The groups are shells around one centre, one inside the other: the same stretched ball of 7 dimensions in 10 sizes.
Known rows, each followed by its group:
[ -3   3  26 -19 -10  -1 -59  14 -44 -30  29 -30  29  58  13 -20 -21   6
 -11 -31  75  11 -11 -30  49]
Q_156
[  0  -6  31 -16 -21 -11 -18   0  15   9 -22  46  31  21  -6  11 -13  56
  49   6  28  -8 -29 -13 -13]
Q_129
[ -6  -7  26 -26 -27 -38 -15 -14   7   6 -13  33  25  49 -32  -4 -14  37
  21   3  64  17 -29 -13  -4]
Q_221
[ 19  -1  36   9   2  -9 -54  31 -39 -51  14 -26  43  43  30  -5 -15   2
  -4 -40  67  18   0 -55  34]
Q_871
[-20  10  20 -11 -21 -57 -27  -8 -26 -14 -33  44  29  43 -10 -26 -20  43
  17  -5  62 -10 -24 -37  -8]
Q_196
[ 21 -22  48 -37  10 -25  -6 -24  18  -3   7   8  43  49  -9  15   7  29
  11  -1  70  81 -37 -28  -8]
Q_871
[  1   3  45   2  11 -22 -28   5 -27 -27 -22  32  48  14  49   3 -15  37
  17 -12  40  -3 -25 -56 -18]
Q_196
[ 25 -11  17 -52  17 -12 -32 -12  11   0 -12  14  35  45 -32 -10  30  86
  68  -8  44  76 -39 -23  18]
Q_156
[  0   0  45  -9  -6 -11 -35  -3  15 -26  -7   3  55  47  -1 -13   4  48
  39  -4  38  30 -17 -35  14]
Q_497
[  5   0  13 -42   1  -5 -41  -3  -3   2 -16  24  29  36 -19 -17  11  85
  66  -6  33  26 -34 -17  19]
Q_491
[  4  -5  47 -33  15  10 -39  -9  -4 -16  15 -10  49  42  23  -5   4  44
  24  -8  44  43 -31 -31  20]
Q_129
[  4  -8  20 -53   2  -4 -27 -13  -9  16  -2  27  21  34  -7   1  -2  63
  38  -1  48  28 -44 -10   7]
Q_233
[-16   8  28  12 -45 -23 -45  19 -12 -28  -5   6  33  51 -10 -19 -31  13
  11 -14  55 -31   1 -26  24]
Q_196
[ 25 -13  25 -44  16 -17 -28 -11   3  -6  -5   8  36  46 -21  -4  20  64
  45 -11  56  74 -35 -29  13]
Q_730
[  9  -2  41   1   8 -39 -18   2 -15 -25 -32  40  46  19  27   5  -8  40
  23 -10  47  14 -25 -56 -25]
Q_156
[ 17  -8  45 -10   5  -2 -45  10 -13 -38  25 -33  48  55  15  -4  -4   9
   0 -27  67  48 -10 -42  34]
Q_233
[-31   9  38  -4 -34 -32 -29  -8  -6 -14 -12  26  38  49  -1 -20 -29  25
   8   3  54 -21 -18 -24   1]
Q_196
[ 17 -21  65 -24   8   9  -2 -17  45   8  -1  27  54  20  19  37   5  48
  41  15  25  46 -39 -20 -26]
Q_724
[ 19 -20  45 -55  16  19 -17 -21  29  18  12  12  40  31   2  21  15  65
  49   8  33  64 -48  -8   1]
Q_221
[  0  -4  53   7 -13 -24 -16   0  12 -19 -18  30  51  27  18  11 -15  28
  21   0  40   4 -18 -39 -19]
Q_491
[ 29 -13  37 -20  11   5 -42  12   0 -26  14 -19  44  44   4   4  10  36
  31 -23  51  56 -17 -35  29]
Q_129
[ 16 -10  43 -36  16   7 -42  -7  -1 -22  25 -28  48  55   6  -6  12  37
  21 -16  58  69 -26 -31  33]
Q_730
[ 16 -16  34 -22 -15  14 -27  12   0   7  15  11  23  27   8  27 -19  24
  21  -9  46   5 -25  -8   9]
Q_156
[ 17 -10  35 -14  -9   6 -42  17 -11 -20  22 -18  33  45   6   7 -12  14
  10 -23  60  25 -13 -25  31]
Q_730
[  3   4  18 -49  25 -14 -52 -10 -36 -20   0  -4  36  51   3 -33  14  67
  33 -20  59  53 -35 -40  33]
Q_491
[ -4   2   9 -62  10 -13 -43 -17 -32   5  -1  13  21  48 -11 -26   5  71
  35 -10  60  38 -44 -18  26]
Q_724
[ 36 -23  19 -60  14  -8 -20 -14  21  14  -1  14  27  44 -41   9  27  75
  61  -5  52  87 -42 -11  13]
Q_497
[  6  -9  34 -31  -9 -17 -29 -13  17 -10   4  -2  41  61 -28 -11   7  43
  31  -4  59  55 -24 -20  20]
Q_221
[ -3   0  30 -25 -14   0 -49   2  -2 -18  13 -15  39  58 -13 -21  -2  40
  29 -12  51  25 -16 -20  39]
Q_233
[ 25 -10  47 -10  19 -12 -29   5  -5 -30  -2   0  51  33  23   8   5  33
  22 -18  51  50 -22 -51   3]
Q_730
[ -5 -15  31 -62  -5 -21  -8 -37   7  27   7  28  22  50 -21   5  -6  44
  14  12  69  49 -51  -1  -6]
Q_497
[ -3   2  59  12   2 -16 -34   6 -17 -43   1  -1  59  35  48  -2 -19   8
  -6 -15  53   8 -12 -56   1]
Q_497
[ 29  -9  33   9   0 -14 -33  32 -26 -29  -8  13  33  18  28  20 -17  16
  14 -29  53   4 -10 -48   1]
Q_156
[ -8   3  47  11 -15  -6 -38  18 -30 -28   5   8  40  27  47   5 -36   2
  -8 -17  50 -29 -11 -40   4]
Q_497
[ 25   0  18 -17  20 -12 -58  23 -44 -40   0 -14  36  40  14 -17   6  42
  27 -40  60  39 -14 -54  37]
Q_871
[ -4   0  27 -24  -7 -42 -23 -14  -6  -9 -22  32  35  44 -15 -15  -4  51
  28  -3  58  26 -30 -32  -4]
Q_233
[ 10 -16  66 -21   8  14  -8 -14  38   3  -1  26  56  17  30  31   1  50
  41  14  19  32 -38 -22 -23]
Q_497
[  6 -18  21 -62 -11 -14  -9 -26  16  34   0  35  15  44 -37  10  -1  59
  37  10  58  45 -49   7  -3]
Q_871
[  7 -12  45 -29  -1  16 -30  -2   1  -2  20  -1  38  34  20  15 -10  29
  17  -6  45  24 -29 -17  12]
Q_129
[ -8  17   7  -5 -12 -33 -70  21 -54 -48  -8 -13  32  61  -7 -51 -10  36
  17 -37  69   2  -2 -49  50]
Q_196
[ 17 -18  27 -47 -10   9 -37  -3   7   2  34 -23  25  63 -29   2   1  28
  20 -13  68  58 -25  -2  42]
Q_871
[-12  -7  38 -22 -27 -21 -17 -10  -8   5   8  21  25  44   2   8 -32   9
  -9   1  68  -1 -28 -12  -3]
Q_491
[-14   9  42   4  -6 -29 -42   5 -37 -40  -2   2  46  44  33 -19 -24  11
 -10 -19  64  -3 -12 -52  11]
Q_871
[ 28 -11  41 -11  26 -31 -32   6 -37 -41   7 -12  44  42  29   4  -2   7
 -13 -33  83  62 -19 -63   8]
Q_196
[ 18  -7  10 -47  13 -31 -37  -6 -28 -10  -5   7  23  52 -22 -17  10  55
  29 -22  74  61 -33 -32  23]
Q_233
[ -2   0  -3 -33 -31 -19 -42  11 -26   8  -8  25   4  45 -35 -15 -19  48
  35 -15  60 -11 -23  -4  27]
Q_497
[  7 -17  53 -20  -9 -12  -4 -13  17   5   3  26  38  30  12  28 -16  21
   9   6  52  25 -33 -19 -20]
Q_730
[  6  -3  16  -3 -26 -32 -40  23 -44 -23   5   2  16  48  -4  -4 -33  -4
 -14 -31  85  -6  -7 -32  23]
Q_724
[ -4  -9  41 -25 -20  -6 -35  -5  -5 -13  31 -20  34  64  -6  -4 -18   2
 -11 -11  76  31 -18 -16  30]
Q_491
[ 13 -14  31 -57  17  -7 -15 -24   7  18  -7  32  31  29  -3  10  11  71
  45   5  43  54 -52 -15  -9]
Q_221
[  2   6  13 -22   4 -45 -45   2 -43 -31 -15   8  30  52  -8 -33  -2  43
  16 -26  75  31 -21 -49  22]
Q_233
[-23   8  36 -23 -11 -30 -35 -18 -11 -18  -8  13  43  55  -1 -30 -10  42
  15  -1  57  15 -26 -31  11]
Q_156
[  1   4  37  -2  -1  -6 -48  17 -35 -34   5  -4  41  35  34  -8 -19  19
   5 -24  54  -1 -12 -45  20]
Q_129
[  6  -6  47 -11  -1   4 -28   6  -4 -11   1  17  42  21  33  15 -14  33
  22  -7  36   5 -25 -30  -3]
Q_129
[  3 -17  37 -42 -15  -9   3 -23  36  36 -17  58  27  22 -16  27  -6  64
  50  22  31  19 -48   3 -29]
Q_724
[ 16 -15  43   4 -17 -27 -13  11  -2 -14  -2  20  33  31   9  25 -24   2
  -2 -12  65  12 -15 -33 -12]
Q_233
[ 25 -10  26 -13   4 -40 -25   6 -16 -24 -13  14  33  42  -9   1   0  30
  17 -22  72  47 -20 -46   3]
Q_221
[  8 -11  23 -10 -38 -30 -23   8   5  -5  -1  15  21  52 -35   5 -21  14
  13 -10  70  11 -12 -13  11]
Q_724
[ 14  -3  35   4  -8  -6 -49  25 -22 -40  13 -20  41  46  15  -5 -13  10
   7 -31  61  16  -3 -43  33]
Q_129
[ 13  -5  11 -22 -15 -18 -34  13 -14  -2 -14  27  18  33 -18  -1  -9  50
  40 -15  50   6 -23 -20  12]
Q_730
[-15   7  33   4 -31 -19 -46  13 -20 -31   4  -4  37  54   3 -20 -27  11
   2 -17  61 -15  -4 -31  27]
Q_491
[  8  -7  31   7 -23 -45 -15  12 -18 -15 -20  38  26  29   4  13 -30   9
   1 -13  67  -8 -15 -38 -18]
Q_871
[ -9   7  11 -22 -21 -31 -50   4 -30 -22  -1  -2  25  64 -27 -35 -11  35
  16 -21  72  13 -14 -27  38]
Q_221
[  4 -17  66  -6 -18   1  -4 -10  46   2   1  25  52  28  11  31 -12  26
  26  15  31  18 -26 -16 -22]
Q_724
[ -5   7  25   8 -20 -19 -50  27 -47 -33   0   4  28  37  24 -11 -34   7
  -4 -29  63 -28  -5 -41  21]
Q_221
[ -5 -10  49 -11 -25 -12 -19  -6  11  -7  13   6  39  48   1  10 -23   7
  -1   0  60  14 -20 -17   3]
Q_730
[-19   7  32 -14 -26  -5 -40   1  -1  -9  -7  18  37  41   0 -16 -17  47
  35   0  35 -16 -20 -17  15]
Q_491
[ 17  -1  42 -24  38  -7 -43  -3 -17 -36  -6  -4  58  34  31 -14  20  61
  37 -19  42  60 -29 -58  14]
Q_196
[ 26 -21  62 -29  19  28 -22  -6  28  -6  21  -7  55  28  28  29  10  40
  34  -2  31  59 -33 -24   4]
Q_156
[-22  -2  30 -37 -26 -16 -26 -17 -11   9  12  16  22  52  -8  -8 -26  24
   0   3  66   1 -32  -5  11]
Q_724

New rows, each followed by its group:
[ 17 -20  45 -29 -16  11 -26  -3  29  -2  30 -18  38  57 -19  15  -2  19
  20  -5  57  52 -20  -6  26]
Q_491
[ 22  -5  36  -1   1  -2 -53  25 -23 -44  19 -32  44  50  15  -5  -6  10
   7 -35  64  34  -3 -46  39]
Q_491
[  9  -2  44 -14  18  -5 -34   1 -11 -23 -10  14  51  24  34   1   2  51
  33 -11  35  25 -28 -47  -1]
Q_221
[ 24  -6  16  -7 -11 -26 -48  24 -28 -35   6 -17  27  57 -19 -12  -8  15
  10 -37  79  34  -4 -39  39]
Q_724
[ 25   1   7 -31  28 -39 -52   8 -54 -38 -11  -5  30  50  -4 -29  13  50
  22 -40  79  62 -23 -59  31]
Q_196
[ 12 -20  41 -74  14  23 -25 -35  41  20  24  -8  42  56 -25   2  28  75
  56  11  39  91 -50   4  24]
Q_497
[ 20  -2  34  -3  17 -30 -36  12 -31 -39 -13   7  45  32  24  -4  -1  31
  15 -28  61  35 -17 -61   5]
Q_233
[-15   2  39 -13 -26   2 -30   0   9   0  -7  28  37  30   9   1 -20  45
  36   6  27 -21 -24 -13   2]
Q_491
[ 15  -3  48  -4  16   1 -39  12 -16 -33   1   0  52  25  43   6  -4  32
  21 -19  40  22 -19 -51   7]
Q_491
[ 30 -15  22 -37  14 -16 -30   1 -15  -8   1   6  27  40  -9   6   7  44
  28 -21  65  60 -31 -31  14]
Q_730
[ 34 -20  42 -16   3   5 -26  12  10 -13  13  -4  39  34   6  26   0  24
  24 -16  51  47 -20 -28  11]
Q_129
[  9  -5  40 -23  17 -16 -32  -3 -30 -22   5   4  40  35  32   1  -8  25
   0 -18  64  35 -29 -45   5]
Q_233
[-14   1  30  -6 -36 -35 -25  -3   6 -10 -15  27  33  50 -23 -12 -20  32
  22   0  55  -4 -16 -20   3]
Q_724
[ -4  -3  32 -35  -5   5 -27  -9   6  11 -10  34  33  24   6   3  -5  68
  50   6  26   5 -38 -12  -1]
Q_221
[ 22 -31  48 -67   8   1   2 -40  53  29  17  12  38  50 -32  26  20  56
  39  18  53  98 -53   4  -5]
Q_497
[  4 -17  35 -27 -31 -17 -16  -7   9   7  21   4  22  57 -25  14 -23   3
  -5  -3  77  27 -23  -3  11]
Q_724
[ 27  -2  38  25   5 -23 -44  37 -37 -56  -7  -5  46  27  38   5 -16   4
   2 -40  60  10   2 -68  11]
Q_196
[  1  -8  43 -54  16  11 -36 -24   5  -3  22 -12  46  53   5 -10  13  55
  29  -1  49  64 -40 -18  25]
Q_221
[-22   3  32 -39 -10 -21 -22 -25  -1   9 -15  39  34  39  -3 -14  -9  62
  33  12  42   8 -42 -15  -7]
Q_871
[ 10  -6  17 -33  -3 -32 -38  -4 -18 -17   2  -3  28  62 -28 -19   2  37
  17 -20  78  52 -23 -30  28]
Q_730
[  7 -10  42 -50  24  -9 -34 -23 -19 -16  26 -20  42  59  12 -11   7  30
  -3 -14  77  76 -37 -34  23]
Q_724
[ 11  -7  25 -29  -1 -17 -19  -4   2   8 -25  46  29  21  -5   9  -1  67
  51   0  36  17 -37 -22 -13]
Q_129
[  5  -4  23 -27  -8 -17 -45   4 -33 -22  22 -20  26  62  -6 -15 -14  11
  -8 -26  84  34 -17 -28  38]
Q_129
[ -9  -4  53 -26  -6   9 -35 -13  10 -12  21 -11  50  51  13  -5  -6  31
  15   0  46  30 -26 -20  20]
Q_491
[ 27 -17  38 -29   7   3 -37   2   6 -20  25 -27  41  56  -9   4   9  27
  20 -20  64  71 -20 -27  33]
Q_129
[-17   5  29  -7 -24 -29 -38   5 -38 -21   4   8  27  49  11 -15 -34   5
 -15 -17  74 -15 -14 -31  15]
Q_221
[  6 -21  46 -63  -3  17 -16 -34  45  24  26   0  39  55 -25  12  12  55
  40  16  44  71 -46   9  13]
Q_871
[ 13  -9  34 -43  15   1 -47  -8 -15 -23  31 -35  41  65  -1 -16  10  31
  10 -22  72  73 -26 -30  44]
Q_233
[  2 -11  12 -55 -20 -22 -23 -18   9  20   0  21  15  58 -53  -9   0  56
  38   2  65  42 -37   3  18]
Q_871
[ 11 -10  45  -9   0 -31 -22  -1 -18 -24   6   3  39  44  16   8 -16   2
 -15 -17  78  35 -20 -43  -1]
Q_233
[ 14 -14  16 -55  -2 -12 -21 -14   4  21  -6  30  18  39 -29   5   5  67
  47   0  52  43 -43  -5   6]
Q_129
[  0 -13  33 -63  -1   4 -21 -31  26  22  10  14  33  50 -25  -1  11  68
  46  12  44  57 -47   2  12]
Q_129
[ 27 -19  24 -31  -5 -19 -21   2  -3   0   5  10  22  43 -20  15  -4  28
  19 -15  70  48 -27 -20   9]
Q_129
[  4 -10  32 -15 -27 -27 -24  -1   9  -9   3   7  31  56 -27  -1 -13  20
  13  -7  67  26 -16 -18  12]
Q_233
[  1 -15  48 -35 -16   3  -8 -22  48  20  -2  30  41  36 -17  17   1  57
  49  21  29  32 -38   0 -10]
Q_221
[ 25 -16  53 -33  27   8 -34  -7  -3 -24  30 -29  52  49  23   8  11  24
   7 -18  63  79 -28 -39  23]
Q_491
[-10   2  20   5 -44 -28 -30  20 -25  -6 -13  36  15  31  -2   3 -43  12
   6 -12  58 -47 -11 -19   1]
Q_724
[  6  -8  29 -13 -16 -17 -23  10 -22  -1  -3  29  20  25  13  17 -28  18
   5 -12  59  -8 -24 -23  -5]
Q_491
[  6  -8  33 -19  -2 -36 -11  -7 -11   0 -22  46  30  24   8  12 -14  39
  18  -3  56  14 -34 -33 -24]
Q_221
[ -5   2  19 -31  -9  -6 -39   3 -26   2  -6  25  21  30   7  -7 -16  51
  30  -9  45  -7 -31 -18  12]
Q_221
[ -4 -14  40 -39 -21 -18 -11 -26  29  13   6  18  34  55 -30   4  -5  37
  22  12  59  42 -35  -3   0]
Q_221
[ -6   1  41  -4 -10  -5 -30  10 -23 -12  -5  26  35  18  40  10 -29  24
   9  -9  41 -24 -23 -32  -6]
Q_156
[ 10   3  26   2  -9   2 -59  34 -37 -37   9 -15  34  37  22  -9 -18  18
  13 -34  53  -7  -3 -40  38]
Q_724
[ 29 -13  21 -30   7 -10 -30   8  -6  -5  -6  14  28  32  -9   9   6  52
  42 -18  51  43 -28 -27  11]
Q_730
[ 10   4  13 -27   7  -5 -53  15 -36 -19  -6   6  28  34   7 -17   0  58
  40 -25  47  15 -23 -35  30]
Q_221
[ 33 -18  10 -58  17 -14 -29  -5 -17   7   4   8  16  43 -25   4  13  57
  35 -19  70  72 -40 -20  20]
Q_196
[  6 -17  32 -41 -22  -2 -30  -9   8   4  35 -19  24  68 -30   3 -11  11
   1  -8  77  48 -24   0  34]
Q_156
[ -6 -13  48 -10 -30 -34  -2 -13   9   2   2  29  31  42  -2  20 -33  -2
 -14   6  71   7 -25 -17 -21]
Q_196
[  7 -13  20 -41 -18 -20 -13 -13  17  22 -13  39  20  39 -36   8  -3  59
  46   6  49  27 -37  -2  -4]
Q_129
[ -5  10  20   8 -22 -31 -57  26 -48 -45   0 -11  31  54   5 -29 -26   6
  -5 -35  75 -11   2 -46  37]
Q_491
[ -4   9   7 -18 -11 -35 -40   8 -30 -11 -34  41  24  31  -9 -23  -9  66
  46 -14  45  -9 -24 -34   6]
Q_491
[ 23 -15  43  -1  -5 -17 -15  12  -1 -12  -7  25  35  21  17  29 -16  18
  14 -12  52  16 -20 -36 -15]
Q_129
[ 23  -8  34   7  -8  -9 -41  32 -32 -34  14 -12  31  35  24  13 -24  -5
  -7 -35  68   7  -4 -42  21]
Q_724
[ -4   1  34   4 -21 -32 -42  14 -38 -38  13 -12  33  57  10 -13 -31 -13
 -26 -28  86   4  -4 -42  24]
Q_871
[ 13 -13  58   9  -9 -20 -13   6   7 -22  -1  15  48  29  26  25 -20   3
  -1  -8  55  16 -15 -41 -17]
Q_221
[ 19  -5  35 -31  27 -13 -35  -6 -10 -23  -7   4  48  38  11  -9  18  61
  39 -15  48  62 -32 -46  11]
Q_129
[ 28  -7  40 -10  12   4 -49  16  -1 -40  11 -28  53  47   7  -6  13  37
  34 -27  48  56 -10 -45  36]
Q_497
[-12  15  12 -10  -6 -47 -38   5 -42 -19 -43  49  28  26   7 -27 -13  62
  36 -14  48 -18 -25 -47  -5]
Q_196
[  0  -3  25 -49  -1  11 -42 -11   5   4   7   3  34  47 -14 -15   9  70
  52  -2  37  36 -35  -9  30]
Q_233
[  7 -12  49 -34  11 -14 -12 -24  19  -1  -6  23  48  36   6   9   7  53
  32   7  44  53 -40 -28 -13]
Q_730
